The rows come from 4 hidden closed curves, with some noise, and rows from the same curve form a group. Each curve winds through 8 dimensions. The rows are also pushed far along 5 directions, which tell nothing about the answers.
In the rows, 128 means zero.
Known rows, each followed by its group:
[167 179 166 114 111 134 138 156 122 107 116 153  77 126 126 152 141 122
 123 154  93 105]
beva
[121  81 116 126 136 107 135  87 136 206 115  67 123 123 125 106 133 106
 163 107 154 134]
beva
[137 133 139 140 122 118 151 116 162 177  96 159  99  86 140  96 119 112
 154 202 115 111]
beva
[113 124 128 137 131 122 121 124 163 109 169 113 164 112 116 119  78 154
 102 119 143 127]
Sep
[161 126 118 156 135 121 164 183 146 140  77 198 102  88 149  73 134 122
 110 191  90  97]
beva
[159 138 151 159 145 122 129  94 149 252 138 138  32  88  94  98  94  80
 140 225 197 126]
Foniv
[125 116  74 168 126 153 142 189 164  64 128 241 159  65 132  94 112 190
  73 195 115 147]
Foniv
[167 209 196 108 113  97 101 131 139 155 124 138  28 143 135 159 127  95
 145 140 115 121]
Sep
[141  92  98 166 153 144 133 130 158 127 161 178 138 103 125 121  92 155
 111 178 163 135]
beva
[ 59 157 154 130 129  89  81 164 117  73 126 113 138 203 164 146 174 146
 137  25 109 139]
beva
[153  94  89 116 132 131 159 148 149 147  88 164 121  72 146 121 136 150
 141 170 111 113]
Foniv
[ 53 157 120 150 151 117  99 166 123 120  97 169 146 121 152 104 120 151
  99 111 151 142]
Foniv
[140 146 119 143 124 132 103 139 162  67 159 157 154 128 136 139 118 159
 118  96 109 140]
beva
[132 153 133 128 136 126 147 138 116 180  98 141 102 136 148 135 121 115
 128 135 147 139]
rore
[235  99 155  96 100 139 148 118 142 147 144 119 102  98 115 120  98 121
 135 151  92 118]
Foniv
[118  84 137  94 102 115 124  58 144 191 164  48 112 120  99 144 124 125
 174 128 165 158]
Foniv
[ 78 145  60 146 145 110 129 171 143  68  76 175 147 136 172 158 190 158
 122  87 106 141]
beva
[122 122 147  97 112 101 160  92 132 175 116  47 112 147 126 149 141 100
 157 113 124 117]
Sep
[112 119 108 138 125 106 125  90 134 242  87 147  73 109 140  97 159  89
 189 179 162 162]
rore
[218 121 181 114 105 144 113 127 115 167 194 125  96 122  87  91  65 109
 113 157 139 133]
Sep
[146 122 129 132 148 127 150 113 110 137  95 102 124 176 157 159 155 105
 145  87 117 118]
rore
[102 150 187 110 139 104 106 115 120 112 129  72 111 167 132 157 125 118
 131  85 125  96]
rore
[115 177 179 113 110 131 100 100 112 135 113  99  99 154 132 155 148 115
 156  85 124 144]
rore
[194 118 107  91 127 147 192 147  90 131  63 108 136 110 134 134 151  99
 124 132  71  79]
rore
[162  78  74 121 114 147 163 107 141  92 120 110 187 116 133 131 156 134
 150 109  81 122]
Sep
[100 136 116 147 143 132 116 152 121 143  98 172 141 105 145  87 121 134
 122 139 136 126]
Foniv
[127  79  63 132 129 133 160  90 137 131  86 105 166 122 145 134 179 119
 164 105 104 136]
Sep
[ 88 161  76 174 147 110 137 126 166 153  45 180 103  87 157 114 162 119
 123 151 133 152]
Foniv
[122  92 100 105 135 157 139 118 114  52  93  79 193 117 134 161 164 159
 130  54  84 101]
rore
[ 81 121 100 103 113 146 147 133  89  52 129  87 198 161 123 160 168 145
 117  79 103 126]
Sep
[170 176 158 146 109 127  87 158 164  72 163 184 116 126 134 116 109 145
 115 115  90 135]
beva
[ 97 107 128 119 138 132 118  86  91 191 108  79 134 145 126 119 157  95
 180 106 156 126]
Foniv
[174 162 164 132 111 144 132 180 135  91 160 165  99 103 100 114 103 144
  83 163 107 110]
beva
[ 78 201 111 156 139 114 113 136 152 107  85 158 107 116 141 145 146 131
 100 119 133 147]
rore
[131  89 141 123 119 125 115  55 123 182 140  55 140 132 105  97 126  90
 167 110 141 137]
rore
[ 82 106 141 155 146 106 108 106 144 198 159 139  82 139 123 119 121 120
 158 183 200 144]
Foniv
[126 214 160 129 115  91  99 139 133  93 105 147 109 176 160 136 152  89
 137  90  74 123]
rore
[140  94 119  99 137 154 140 126 126  76 139 110 181  99 122 145 113 154
 136 129 101  74]
Sep
[ 89 175 178 164 135 108  77 136 134 114 156 155 109 158 127 103 103 119
 104 131 148 141]
rore
[128 149 118 103 121 157 152 136  79 111  74 110 133 126 124 149 173 117
 126 109 101 114]
Foniv
[197 121 123 133 118 159 153 134 159  84 143 149 166  88 122 111 105 138
 130 151  74  84]
Foniv
[120 103  95 129 123 152 126 151 124  99 139 170 188  83 118  80 105 153
 109 159 119 123]
Sep
[147 165 146 123 113 123 139 125 156 115 140 151 125 117 135 134 101 120
 134 173 103 107]
beva
[129 152 126 125 111 134 140 162 108  93 135 128 143 133 109 115 133 123
  91 123 107 123]
beva
[ 74  87  90 137 157 110 146 168 132 119 103 136 160 142 165 138 135 174
 107  94 147 140]
Sep
[150 120  85 138 127 164 171 175 141 114 129 189 180  77 134 107  82 175
  86 164 127 131]
rore
[130 169 128 114 110 154 161 178 100  67  72 164 137 108 136 135 161 141
  98 142  70 105]
Foniv
[174 168 148 101  98 142 155 135 120 104  45 137 115  95 146 122 169 105
 150 132  36  88]
rore
[197 136 127 118 117 114 160 160 110 143  88 162 107 141 153 101 147  82
 137 155  66 102]
Sep
[164 151 186 103 103 145 111 139  71  66 165 102 152 195 115 132 131 102
 118  82  79 109]
rore
[127 166 188 117  95 127 110 139 140 116 199 124  95 136  95 140  92 145
 108 151 148 143]
Sep
[231 110 147 149 123 160 138 145 141 121 169 184 109  91  98  83  83 119
 105 205 106 103]
rore
[ 34 128  94 116 132  95 161 131 128 148  73  88 126 141 150 165 178 141
 132 105 149 145]
Sep
[168 125 153 146 131 165 111 140 138  82 171 160 130 116 112 133  96 164
 102 133 133 130]
Foniv
[176 165 116 144 127 163 123 171 119  71 118 198 128 108 128 125 131 140
  92 134  97 129]
Foniv
[135 108 176 129 134 143  78  85 138 164 221 126 119 134 105 138  54 149
 144 150 202 153]
beva
[120 233 163 143 107  97  83 164 140 113 123 219  55 150 151 130 150 107
 137 164 106 148]
beva
[ 85  75  81 124 142 127 139  61 142 153 117  61 183 127 137 150 139 135
 164  82 155 142]
beva
[189 181 214  84  69 133 136 146 120 105 169 113  90 142 103 135 111 113
 128 150  75 106]
Sep
[145 202 176 145 127 106 117 132 150 165  79 147  57 113 142 117 116 105
 112 132 121 136]
Sep

New rows. What belongs after each?
[128 182 131 136 117 160 119 183 121  39 130 186 141 109 119 138 119 170
  61 124 106 140]
Foniv
[126 134 127 143 132 146 135 167 110  87 128 174 151 145 143 122 130 142
 107 133 112 124]
rore
[106  93  72 124 116 129 140 112 162 120 127 128 163  85 126 129 135 160
 134 135 130 154]
Foniv
[115 147 101 141 133 120 132 157 124 117  57 166 137 115 161 106 143 132
  97 106 103 150]
Foniv
[141 159 170 149 130 118  96 110 165 110 167 130 116 149 134 140 106 126
 144 113 124 120]
Foniv
[189 129 174 157 135 132 109 118 132 170 161 162  63 130 108  97  99  97
 127 188 146 125]
rore
[117 148  90 130 138 134 142 111 121 131  41 119 115 106 142 149 185 113
 133 101 108 133]
rore
[150 200 210 120 112 143  85 132 106 117 175 128  76 152  97 145 104 116
 113 126 141 130]
Foniv
[ 71 167 130 117 122 100 129 109  87 152  53 108 102 176 154 139 206  71
 170 114 108 129]
Sep
[173 167 160 113 122 152 129 137  88 137 108 135  95 132 120 130 148  92
 146 138 102  97]
Foniv
[129 143 143 134 129 146  97 104 145  79 173 100 147 127 103 155 104 153
 106  82 141 140]
rore
[115 151  99 167 142 138 125 135 148 119  87 167 126  97 138 118 133 143
  95 119 135 159]
Sep
[138 174 195 137 138 109  93 124  87 137 124 122  65 210 138 142 152  73
 137 105 126 126]
rore
[103  86  76 144 147 146 121 133  98 127 110 143 162 111 119  96 142 135
 108 125 150 147]
rore
[119  68  85 140 131 135 138  84 169 139 142 105 168  97 125 126 127 152
 159 126 142 139]
Foniv
[165 165 145 148 137 126 139 153 112 145  87 183  78 150 157 128 148  98
 128 153 108 124]
rore
[ 40 176 147 139 136 122  81 135 137  73 112 136 147 143 152 158 138 172
 117  64 139 150]
rore
[ 81 222 151 129 129  92  99 173 109  81 134 168  85 207 155 183 161 115
 116 112 126 138]
rore
[114 150 129 156 150 140  90 143 120 137 137 177 119 127 132 111 121 131
 131 136 158 133]
Foniv
[158  98 129 121 132 135 165 151 127 134 108 136 117 117 139 132 130 142
 123 146 113 111]
Sep
[181 125  90 127 141 163 187 151 120  52  82 124 192 118 144 143 149 125
 109  97  49  65]
Foniv
[ 50 158  88 119 141 105 139 167 105  82  29 130 159 143 177 151 171 151
  84  50 106 152]
Foniv
[115 100 120 117 111 175 118 117 133  77 168 111 197  96 105 135 103 189
 119  97 134 143]
rore
[139 124 165 138 137 123 121 154 147 124 162 150 101 135 130 135  94 158
 109 144 147 125]
Sep
[128 105 140  98 137 121 140 129 117 132 102  91 131 138 147 154 132 140
 140  92 119 109]
Foniv
[ 87 127 135 117 129 142  97 100  94 135 160  80 153 153 105 138 132 127
 140  86 168 146]
Foniv
[ 69 139 121 148 143 114 125 129 111 123  77 131 139 149 149 113 161 112
 126 113 123 128]
rore
[104  89  83 137 154 140 104  97 146 131 168 132 154  89 103 130 104 147
 136 159 178 125]
Sep
[101 181 128 117 105 106 125 184 100  93  69 162 128 154 161 109 186 112
 130 104  64 121]
beva
[153 123  93 121 131 111 142 100 110 176  54 119  97 134 150 123 190  68
 173 122  98 126]
rore
[ 97 170 150 122 132 120 127 159 115 130 120 142 125 143 144 138 107 139
 104 121 142 130]
rore
[ 87 137 119 135 122 137 107 135 118  94 156 149 161 128 114 113 122 141
 115 138 138 138]
Sep
[185  86 106  80  87 148 205  97 119 127 128  68 165 117 109 137 158  96
 173 161  64  82]
rore
[148 136 135 133 125 140 140 130 149 123 109 120 138  91 125 118 103 145
 100 113 117 129]
Sep
[167 118 132 133 108 161 156 129 135 137 105 134 124  69 105  94 127 133
 121 164 105 119]
beva
[136 138 114 118 116 146 107 178 127   8 211 165 200 159 126 152 104 178
  93  96 102 127]
rore
[154 163 186  92 112 135 118 160  91  96 122 133 104 146 131 142 135 123
 129 121  87  94]
rore
[161 127 169  95 102 159 112  82  87 124 181  49 137 163  86 153 126 109
 142  81 134 134]
Foniv
[109 127 152 154 126 151 105 131 151 103 173 134 141 100 100 111  90 174
  95 128 158 145]
beva
[ 70 203 145 169 129 132  70 155 178  72 171 196 132  98 120 125  76 187
  72 131 166 169]
rore
[112 153 100 162 146 124 142 132 151 176  35 164  90  73 148 107 142 127
 108 143 139 152]
Sep
[156 149 105 148 143 139 136 147 125 127  90 205 118 114 155 121 126 120
 117 167 117 129]
beva
[207 102 112  90  93 168 197 124  98 101 122  75 156 113  92 132 155 103
 126 138  64  88]
beva
[102 116 116 122 129 139 112 152 156  16 190 128 216 142 139 161 105 197
 116  72 106 111]
Foniv
[166 144 177 108 115 139 116 126  96 115 142 104 149 159 129 112 119 101
 147  92  88  97]
Foniv
[165 170 155 103 110  90 187 152 111 174  20 129  69 137 166 108 187  53
 166 164  41  68]
beva
[105 133 152 142 118 111 111 108 135 133 144 124 102 164 130 140 140 122
 138 129 143 159]
Foniv
[117 131  77 139 112 138 178 167 134 155  52 212 104  48 131  82 160 130
 116 239 109 131]
Foniv
[129 174 166 108 110 125 111 120  84 141 114 106 123 162 128 117 147  82
 150 100 105 120]
Foniv
[110 130 175 129 123 142 110 142 127  67 187 126 151 159 122 147 106 163
 119 115 127 112]
Foniv
[179 175 170  96  96 120 169 136 120 102  74 119 126 144 156 128 153  82
 154 133  23  69]
beva
[140  95 113 118 113 147 143 133 134 146 128 129 155  66 106  87  87 154
  96 153 137 143]
Foniv
[116 174 149 101 105 119 119 161 109  36 171 128 163 202 145 177 144 135
 127  83  84 115]
rore
[172 100  71 153 152 166 161 168 144  57 153 170 191  96 120 123  99 162
  75 143 111  98]
Foniv
